The rows come from 4 hidden closed curves, with some noise, and rows from the same curve form a group. Each curve winds through 8 dimensions. The rows are also pushed far along 4 directions, which tell nothing about the answers.
Known rows, each followed by its group:
[  0   5   1   7  -8  -7  -2  21  -5   5   8  20   5   1 -21   4   1   2
  11   2 -13  -2] -> J_455
[-11   5  12  -5  -3  14 -15   8  19  -7  -5  -2 -13  -3  -5   0   8  -1
   4   0 -19 -15] -> J_455
[ 14  -5 -17  -8  13 -19   9 -23  -5  -8   2  -4  -4   9  24 -12 -20   5
 -19  -4  21   8] -> J_455
[-23   3  15  -3  -9  15 -11   5   8   5  -2 -10   0   5  12  -1   8  -9
  14   4  -9   6] -> J_513
[ 10  -4 -17   2   3 -15  12  -3  -3   2   9  -1 -11  13  13 -11 -13   4
 -13   2   8   0] -> J_513
[  3  -8   9  -1  -1  12   5   4  -3   6 -11   1  20  -9  -8  12  12  -9
  -1  -2   5   5] -> J_168
[-19   0  -4   3   4   5  -5  -2  -2   7  -4  -3  11  11   6  -1   3 -12
   4  10  -2   5] -> J_992
[ 13   0   1   7   7   6   2   6   8  -2  11   0  -6  -1 -21   7  -1  -1
   0   0 -12 -13] -> J_168
[  0  10 -17   5  14  -7  -4  -2  -4  -3   3  11   9   4   0  -2  -8   3
   5   4  -5   2] -> J_513
[ 16  -3 -14   4   5 -10   7   4   3  -1   0  16  -2  12  -9  -6 -16   2
  -7   2   5   0] -> J_168
[ -4   8   2   2   0  12  -7  -1   6   4  -2   3  -6   8  11 -10   7   4
   6   4 -11  -1] -> J_513
[  5 -19  24  -7 -11   2   1   1  -4  -3   1  -9  -2 -10  -6   4   3  -1
  -7  -9   8   3] -> J_455
[ -5  13  -3  12   4   4  -2   6  14  -4  -8   8 -16   4   1  -4   7  10
   3   4 -13  -5] -> J_513
[  9   9  -5   1  -2  -4  11  -4   1  -7   8  -8 -19  -7   4   1   4   7
  -9  -2  -6 -14] -> J_455
[-21  26 -12  13   1  13 -10   5  15   2 -17   7 -14   9  28 -13  12  12
  17  10 -15   6] -> J_992
[ 19  -1  -5  10   6 -14   4  -4  14 -15  11  -1 -38   3  -5  -2  -8  20
 -13  -4   5 -13] -> J_992
[-15   9  22  -1 -19  10  -8   4   6  -8  -3  -4 -21  -9  -6   4  20   5
   5   1 -12 -10] -> J_168
[ -7  -1   5   7  -7  -3   4  20  -2   9   8   9   8   4 -23   6   7 -13
   2   3 -10  -9] -> J_168
[ 23 -17   4   0   1  -7   6   7  -8   2   8   9   8  -1 -17   2  -3   0
 -12  -7   7  -4] -> J_168
[  8  13 -15   8  11 -11   1 -14   5  -3  13   0 -20  12  13  -6  -8  15
   0   2   1   1] -> J_992
[  2   1 -22  11   3   3  -1  18  -7  13   8  12   8   7  -9  -2  -1  -2
  10  12 -16  -6] -> J_992
[ 12   6 -14   5  15 -19   3  -6   7 -11  11   8 -14  17   6 -11 -21   8
  -7  -3   8  -1] -> J_168
[-18  14  -5  13  11   1  -4  -9  19  -9 -12  -7 -23   9  29  -9   4  12
   3   2   5   8] -> J_992
[  7  13 -13  10   6  -2  -9  10   2   5   9  16  -6   9 -12  -9  -4  11
  13   4 -16 -11] -> J_455
[  7  -4   6  -4   2  -3  -7  -3   7 -13  -1  -6 -14  -8  -7  -2  -5   7
  -5  -8   6 -12] -> J_455
[-22  15  12  -5 -14  12 -13   9   5  -1  -7   5  -2  -4  12  -5  16   1
  13   1 -16  -1] -> J_168
[-14  12   0  -3  -5  -3  -2 -10   9 -14  -4 -10 -24  -3  25  -3   2  11
  -2   0   0   2] -> J_455
[-11   0  13  -6   0   2  -1   0   5  -7  -3 -10   3  -5   3   1  -3  -9
   0  -6   2   1] -> J_992
[-21   4  18  -8 -15  16 -13  10   6  -1 -12   0   4  -6  -2   1  10  -7
  13   2 -13   0] -> J_168
[  1  -3 -15  12   6   5  -2  18  -9   7  -1  16  17   4  -6  -1   0  -3
   8   9  -6   4] -> J_992
[  4 -10  11   2   5   3   7  -7   8  -5  -9 -17 -12  -7   2   0   5   1
 -14  -7  11  -4] -> J_513
[ -8   6  20  -7  -1   2   4 -24   2 -12  -4 -15  -4  -6  12   8   9  -1
  -6  -8  13   9] -> J_992
[-17  -5  15  -9  -8   7  -1 -11  -3  -1  -8 -19   0  -7  22  -1  13  -4
  -4  -3   9   7] -> J_513
[  1   0   1  -9  -5  -1   6  -6   0  -9   0 -13  -5  -6   7   0  -9  -4
  -5  -4   6  -1] -> J_513
[  7   4  13   8  -3  12  -4  10   6  -4   8   5 -13  -8 -21   8  17   6
   1  -1 -16 -19] -> J_513
[  1 -12 -11  -6  -5  -1   1   5  -9  15  -8   4  15   7   4 -10  -7  -8
  -1   6   3   6] -> J_455
[ -6  -1  -4  -2  11  -3   2 -17   6  -6  -7 -16  -3   5  17  -5 -11  -5
  -6  -1  17   6] -> J_168
[-14   4  10  -3   0  10  -3  -1  -2  -7 -11  -4  14 -10  12   4   5  -6
   7  -3   3  11] -> J_992
[-22  10  21 -12  -9  10 -12  -2   1  -9   0  -8   5 -12   7   6  11  -6
  11  -3 -10   2] -> J_513
[ 11 -14   4   7  10  -5   3   0  -4  -4   5   1   3   1  -9   3  -1  -1
 -10  -3  11   0] -> J_992
[ 15   3  -7   3   7  -3  -1  -7  -6   5  11   4  -4   9   5 -13  -6  10
   1  -2  -2   0] -> J_455
[ -9  10  14  -7  -8  11  -5  15  -1   2   4   7  16  -7 -11   5   9 -12
  12  -2 -19  -4] -> J_168
[ -5  -8   6   3   5   8   2  -3   6   4 -13 -13  -2  -1   6  -3   6  -3
  -5  -1   7   1] -> J_513
[ -7   6 -10  -6  -1   2   4  -8 -10  13 -10   0  22   4  20  -5  -2  -7
   8   3   6  19] -> J_992
[ -5   4  -8  -1   8   1   4 -13   5  -5 -15 -13  -8  -2  20  -8  -3   2
  -6  -1   8   3] -> J_513
[ -4  -3 -13  -5  -5  -7   3  -4 -16  10   2   0  12   6   4  -2 -10  -6
   4   8   3  10] -> J_168
[  9  -9   8   5   3   0   6  12   5   0   1   7   8  -1 -22   9  -1  -8
  -5  -4   3  -4] -> J_168
[ 5 -7  5  6  0  3  6  0  2  3  7 -9 -8  2  0  3  2  1 -3  0  1  2] -> J_455
[  7  -7   0   4   6 -11  -3   0  -3  -1  13  -2  -8   4  -2  -5 -11   8
   1  -5   4  -1] -> J_455
[ -2 -16  12   2   1  11  -3   0  -8  -3 -13  -6  15 -14   5   6  10  -2
  -2  -5  16  11] -> J_992
[-16  10  17  -4 -18  23 -15  16   4  -6  -6   2   0 -17  -9  10  15  -1
  20   3 -23  -6] -> J_992
[ -2  10 -10  14   9   1  -2  10  11   3   1  15   0  13  -5  -1  -1   0
   8   6  -9   0] -> J_168
[ -3  -5   8  -2  -1   5 -11   4  -5   7  -5   0  13  -5 -11  -1   3  -3
   9  -2   1  -2] -> J_455
[ -5 -15  10  -3  -2   0   1   6  -5   8  -4   7  22   2  -9   7   6 -13
  -5   0   6   9] -> J_455
[ 13  -9   9  -4  -6   4   7  11  -3   6   6   3   8   1 -17  -1  -2 -11
  -5  -3  -5  -8] -> J_513
[ -9  15   6  10   5  10  -2  -8  16  -5   1  -9 -20   9  17  -3   7   6
   6   2  -3   3] -> J_513

New rows, each followed by its group:
[ 11   6   2   0  -3   5  -2   7   5   2   9  -2 -15  -5  -3  -6   5   8
   1  -4 -16 -17] -> J_992
[  2  10   1   5   6  -3  -4 -15  12  -8   8  -9 -27   3  13  -1   2  17
   0  -3   0  -2] -> J_992
[ 10  -5 -11   1  -5 -10  15  10  -3   0   0   4   2  -5 -17   8  -6  -5
  -9   1   4  -7] -> J_455
[  5   8  -8  -3   3  -5   2   5  -2   0   9   8   7   5   0  -4 -10  -4
   2  -1  -8  -3] -> J_168
[ -4  -7   3  -5  -2   5   6   0  -7  -1  -6 -14  12 -13   5   5   1 -10
  -2  -3   8   2] -> J_992
[-10  16 -25  16  10   1   3  15   3  19   0  14   8  16   3  -9   2  -4
  12  15 -23   0] -> J_513
[  2 -12 -27  -4   5 -14  10  -6 -14  13 -16  11  29  12   6  -5 -14 -11
 -10   7  22  16] -> J_455
[ -1  -6  -4   0  -7   0   6  11 -14  18   3   0  15  -1  -5   0   7  -8
   2   3  -6  -2] -> J_455
[-15   2  36  -7  -4   9  -9 -10   9 -19   3 -18  -9 -13   6  12  13  -1
   2 -11   4   2] -> J_513
[  0   7   1   3  -5   1   5   0  16 -16   1  -9 -32  -9   1   6   6   9
  -8  -1  -6 -15] -> J_455
[  6  14 -13  13   3  -8   0   3  10  -7  11  15 -24  14 -14  -1  -9  12
   5  10 -13  -7] -> J_168
[ 1  7 -5  8  5 -3  3 13  5  8  4  6  2  5  3 -5 -3  1  7 -3 -7  0] -> J_992
[-13  -2  31 -10  -6  27 -13 -20   2 -16 -18 -24  -9 -24  22   3  27   7
  -3  -8   8   1] -> J_992
[ 15   9 -28  16   7 -10  14   6   0   8   4  19  -5  17 -10  -4  -8   2
  -4  11  -4  -4] -> J_168
[-10   7 -22   4  -1 -14   6  10 -13  16   4  14  19  16   8  -9  -7 -10
   6   9  -2   9] -> J_168
[ -4   1  -4  -4   0  -4  -2   8  -3  -2   0   4   3  -6  -3  -4  -1   0
  -3   0 -10  -8] -> J_513
[ -6   5   9  -6   3  -4  12 -22   3 -11  -7 -21  -6  -6  21   1   0  -2
 -11 -10  19   8] -> J_992
[  8   4   0  -1  -3  -4   2   8   3 -10  18  -2 -12  -3 -12   4  -9  -1
   2  -2  -9 -13] -> J_513
[  3  -3  -3  -2 -11   2   7  10  -2   0  -3  -5  -4 -13  -4   6   5  -2
  -3   0  -1  -8] -> J_168
[-1  6 -7 12 12  0  0  0  8  1 -3  8  2 13  1 -3 -7  1  5  4  0  9] -> J_513
[-14  -2   3  -9 -11   0  -5   7  -7   3  -6   1  12  -3  11  -4   3  -5
   5  -1   1   6] -> J_168
[ -2  15 -15  -1   0  -1  -6  12  -1   7  10   8  -3   3  -1 -11  -2   2
   9   5 -23 -15] -> J_455
[  2  12 -17   2  11 -14   9 -14   2 -10  12  -9 -17   7  23  -8 -13   8
  -8   0   4   0] -> J_513
[ -1  -5 -12   9   8   3  -1   1  -9   9 -12   7  19   4  17  -5   0   2
   6   3  12  19] -> J_992
[ -7 -19 -13  -6   3   0  -3  11  -4  20 -10   9  32  15  -4  -6 -11 -21
   0   8   2   8] -> J_455
[ -4   2  -4  -4  -3   0   4   9 -12  11  14   1  20   2  -5   2  -2 -15
   6   4 -10  -2] -> J_513
[-10   6   1   1  -8  13  -7  22   4   9  -4  13   6   4 -11  -6   8  -9
  10   8 -25 -10] -> J_992
[ -4  16 -20   8  10   7   0  11  -2  19   0  17  21  16  -2 -10  -3  -9
  15  12 -22   3] -> J_513
[ 2 -4 18 -9 -8  2  7 -1 -1  8 -3 -5  7 -5 -5  1  8 -8 -6 -9  3 -1] -> J_992
[ 12  -7  10  -7   5 -15  20 -20  -1 -12  -1 -21  -5 -10  12   4  -8   0
 -20 -17  30   6] -> J_992
[-8  1  2 -3  2  6 -8 -2 -8  6 -7 10 24  4  1  0  1 -7  9  3  1 14] -> J_513
[ 18  -6  -5  11  13 -15   9   4   5  -7  11   8  -9   7 -13  -1 -11   6
 -12  -4   5  -4] -> J_513
[  1   3 -14  -1   3  -6   4  -9   3  -4 -11   5  -5   4  11  -4  -3   5
  -9   3   9   3] -> J_455
[  7  -1  -8   3  -1  -4   3   7   5  -1   6  -4 -12   0  -7  -2 -11   1
   0   1  -5 -10] -> J_455
[ -2  20  -9   4   2   1   1 -17   3 -15  -2  -4 -17  -4  21   3   1  15
   4   3   3   8] -> J_992
[ -5  14   3  10   2  22 -11  14  15   7   4   8  -4   4 -19   3  13  -2
  17   9 -33 -13] -> J_168
[  4   8  11   4   1   4   6  -7  14 -16   2  -7 -24  -9  -1  11  15   8
 -12  -4  -2 -12] -> J_455
[ -5  14 -12   3   4   5  -3  -2   6   6   0   6  -2  18  16 -14  -7   0
  10   8 -10   6] -> J_513
[-10   6  21   3  -8   7  -2   3   6  -6   8  -5 -12  -7   2   8  19   5
   3  -3 -11  -1] -> J_455
[ 13 -23 -10  -6   9  -9   9 -10 -12  11   2  -8  15  10   9  -9 -15  -9
 -15  -2  19   8] -> J_455
[-17   5  -6   3   9  -8  -7 -22  -2  -2  -1  -7  -3  17  24  -7  -7   3
   4   6  13  18] -> J_168
[ -4 -14  11  -2  -7  -4  -1  -8 -12   3  -1  -7   2  -2   1   3   7   0
  -6  -1  15   8] -> J_168
[-15  10 -15   4   8 -13  -3  -9   8  -9  -4   4  -7  11  20  -1  -9   6
   2   6   8  13] -> J_455
[ 22  -4 -11   6  -2 -13  13  10 -10   7  17   5  -8   0 -13  -3  -4   6
 -10  -1  -4 -14] -> J_455
[ -4 -17   3  -8  -1   5   7 -24 -15   5 -16 -21  17  -8  14   8   3  -8
  -8   1  27  20] -> J_168
[ -2   8   0  -2  -3  -1 -10   7  -6   4   4   9   5   0  -4  -8  -2   4
  13  -1 -10  -3] -> J_455
[ -3   6   4  -2   0  14  -3  -5   7   0  -6 -10  -9  -6   4  -1  13   1
  -2   0  -7 -12] -> J_455
[  4   8  -5  -1   7  -1  -4 -20  -5  -7  -1   2   0   5  19  -3  -4  10
   3   1  10  15] -> J_992
[-13  -4  -6  -2   5   6  -8   3  -8  10  -6  -4  16  -4   4  -3   7  -6
   3   4  -6  -2] -> J_513
[  1 -11   9  -8  -8   6   4 -17  -1 -11 -15 -23 -13 -19  18   5   9   7
 -14  -7  22   2] -> J_168
[-16  24 -10   2   8   3  -7 -23  24 -20  -9  -7 -32  10  38  -8  -4  16
   3   6  -1   9] -> J_455
[ -9   7  -1  -7  -1  -4   0 -11   3   4  -4   0   4  12  11  -6  -7  -5
   2   2   2  10] -> J_992
[ 21  -1  15   3  -4   9   5  -2   9 -13   6  -7 -29 -16 -14   6  15  14
 -14  -8  -6 -24] -> J_168
[-2 -3 -3  3 -4  2  3  1 -4  3  5 -7 -6 -2  3  2  6 -1 -2  4  1 -5] -> J_513
[ -1  -4  28  -1  -5  14  -4   9  12  -9  -6   0  -1 -11 -20  12  13  -4
  -1  -8  -4  -8] -> J_168
[  0  -1   6  -5  -5   4   7  -1  -9   3  -4  -2  16 -10   4   7   9  -6
  -3  -4   6   5] -> J_168
[ 12   4 -25   9  13 -12  -3  -2  -4   7   4  13   0  15   0 -13 -16  10
   5   4   3   0] -> J_455
[ 16   1 -14  13  -5  -5   8  34  -6  14  24  21   2   1 -36   7   3  -2
   5   7 -28 -21] -> J_168
[ 14 -10 -33  11  11 -14  11  12  -6  18   3  14  12  21  -4 -10 -16  -6
  -6   9   5   0] -> J_168
[  4 -10 -12   3  15 -14   6  -8  -3  12   1   0  11  19  10 -13 -14  -6
  -9  -1  15  10] -> J_992
[ -8  19 -12   2  -1  -7   3   1  -1  -2   2  10  -3   1   8   0   6   4
   2   4 -10  -3] -> J_455
[ -4  -6  11  -1  -1   7 -11   3   5 -10  -8  -3  -8 -13  -8   3   8   6
  -2  -3  -1  -8] -> J_513
[ -8  -4   4  -1   3   1 -11   1  -1   5  -1   7  10  13  -1  -6  -4  -4
   7   3   0   8] -> J_168
[ -8   9 -20   2   3  -6   3   2  -6  13  -2  12  16  20   5 -11 -11 -11
   7  11  -4   8] -> J_168
